The rows come from 4 hidden closed curves, with some noise, and rows from the same curve form a group. Each curve winds through 4 dimensions. The rows are also pushed far along 2 directions, which tell nothing about the answers.
Known rows, each followed by its group:
[ 7 -5 -6 -7  0 -4  4 -8 -5 -7  1  4  6] | Dozi
[ 28 -15 -17 -14 -10   7  14 -13   5 -10   2 -18  27] | gik
[-10   7  -4   8  17  -5  -4  12   7  -5  -5   6   2] | Dozi
[-22  16  17   8  -1   4 -17   8  -3   9  -2  13 -24] | fufu
[-3  8 10 -1 11  0  1  4  1 12 -6 -6 -4] | sigi
[  3   8   9 -10   5   1   0  -2  -2  17   2  -3 -11] | sigi
[  7  -8 -18   8   8   1   8   9  18 -12  -4 -14  26] | gik
[ -3  -7 -17  11   1   1  -4   7  12 -18   0   2  18] | Dozi
[-3  1  1 -2 -3 -6 -6 -1 -5  0  3 10 -9] | fufu
[-17  18  21  -4   7  -7 -11   2 -15  11  -2  20 -31] | Dozi
[ 22 -14 -19 -12  -2   4   5 -12   7   1   9 -10  19] | fufu
[ 9 -4 -5 -4  4 -5  5 -4 -4 -5 -5 -1  9] | fufu
[  9   1  12 -12  -4   5   0 -18 -16   8  -4  -2  -5] | gik
[ -2  -4 -11   3  -2   1  -6   2   7  -7   4   4   7] | Dozi
[ 24  -3  -1 -24  -1  11  -1 -24  -6  19   6 -11   3] | gik
[ 11  -2  -3 -13   0   8  -1  -9   3  13   7  -8   3] | Dozi
[  1   5   7 -10   5  -6   0  -3  -5  16   4   2 -13] | gik
[-3 -1 -5 -2 -2  0 -8  2  4  3  8  5 -4] | Dozi
[-25   9  -3  25   7  -2 -12  29  19 -11  -5   7  -1] | gik
[  3  -7   2  -6 -13   9   5 -10  -2   6  10  -4  -2] | fufu
[ 12  -5   4 -10  -5   2   9 -13 -11   0  -4  -8   7] | sigi
[ -9  11   8   2  -7   4  -8   6  -1   2   3  10 -19] | sigi
[  3   3  17 -12   0  -1   3 -11 -15  12  -5  -3  -7] | sigi
[-2 -8 -8  8  5 -7  0  0  1 -7 -2  2  9] | gik
[ 23 -16  -6 -14 -17  12  11 -25 -10  -6   4 -11  16] | fufu
[-11  14  17  -5  -1   5 -15  -5 -13   7  -3  15 -20] | Dozi
[  0  -8  -3   0 -11   8   4  -4   3   0   9  -5   3] | fufu
[-11   3   3  14  -1  -2   2  12   2 -14  -7   3   0] | sigi
[  8  -8   2  -7   3  -4   8  -8  -6   3  -5 -10  13] | sigi
[ -8   4   7   9   6   5  -4   5   2  -1 -11  -5   6] | sigi
[ -7   1  -1   5  11 -10   2   9   4   3   0   2  -2] | gik
[ -2  -7  -2   7  -8   3   5  -1  -1 -12  -1  -1   8] | fufu

New rows. What belongs after each?
[  2 -10  -5   5   6  -7  10   3   2  -8  -8 -10  20] | sigi
[-6  5  2 -1  8 -6 -2  2 -5 -3 -3 11 -5] | Dozi
[ 8 -4 -6 -2  4 -6  6 -3 -2 -7 -5 -2 10] | fufu
[-20  -2   1  20  15 -14   2  21   9  -8 -12  -2  11] | sigi
[-10   0   3   7  -8   8  -4   3   3   0   4   1  -4] | fufu
[ -4   1   4  -2   1   3 -11  -2   1  10  -1  -1   0] | sigi
[-14  11   4   8   0  -1  -8  15   6   1   2  10 -17] | sigi
[-11  -2   1  11  -3   2 -10   5   2  -8  -7   2   7] | sigi
[-24  11  10  13   8  -2 -17  16   6   8  -5   7 -10] | sigi
[ -7  10  12  -4  -1   8 -17  -3  -3  15  -1   4 -13] | sigi
[-2  6  1  7  5  0  9 12  6 -6 -4 -3 -2] | sigi
[-25  16  20  14   8   2 -13  14  -2   5 -13   5 -13] | sigi
[-10  -1  -3  13  -3   5  -6   8   8  -8   0   2   4] | fufu
[11 -4 -8 -7 -7  9 -4 -6  5  0  4 -6  9] | gik
[ -9  -3  -2  11   3   4  10  11  13   0   3 -10   6] | fufu
[-10   8   3   4  15 -12   0  15   5   7  -1   4  -9] | fufu
[  3  -3   9 -10   4  -4   3  -9  -9  11  -5  -7   4] | sigi
[-5  6  1  3 15 -7  1 10  6  6 -4 -1 -3] | fufu
[-6 12 14 -2  5  8 -7 -2 -4  7 -7  1 -8] | Dozi
[ 13 -15 -11   0  -7   9   0 -11   2 -12  -5 -12  29] | sigi
[-11   6   1   3   0   1 -13   5   1   1   2  11  -8] | Dozi
[  5  -3  -6 -10   0  -3   2  -2   3   8  10  -1  -1] | Dozi
[-1  9  4 -8 10  2 -7 -2 -1 11  0  4 -8] | Dozi
[-4  1  1  2 -2  2  2  6  7  5  3 -6 -1] | Dozi
[ 11  -2  -1  -8   8   3   8  -5   3   8  -2 -14  10] | sigi
[ -4  -4 -11   7   6  -8   3   8   4 -17  -3   6  11] | Dozi
[-1 -1 -6 -1  3 -3 -7  2  6  6  6  3 -1] | gik
[ 13 -13  -6  -4  -3   5  20  -8   2  -3   3 -17  17] | fufu
[ -5   5   8  -3   8  -7  -3  -1  -7  12   0   5 -12] | gik
[-11   6  -2  10   1   3 -11  13  10  -4  -2   2   0] | gik
[-24   0   0  22  -2  -1   1  20  12  -8   4   4  -3] | fufu
[-31  23  23  16  19  -6  -9  26   4  13 -12   6 -22] | sigi
[  9 -16 -12   7  -9   8  13  -5   4 -19  -1 -12  25] | fufu
[-2  4 -1 -2 10 -6 -2  0 -4 -4 -3  9 -1] | Dozi
[-10   6  16   2  -8   5  -2  -3 -10   3  -2   5 -15] | fufu
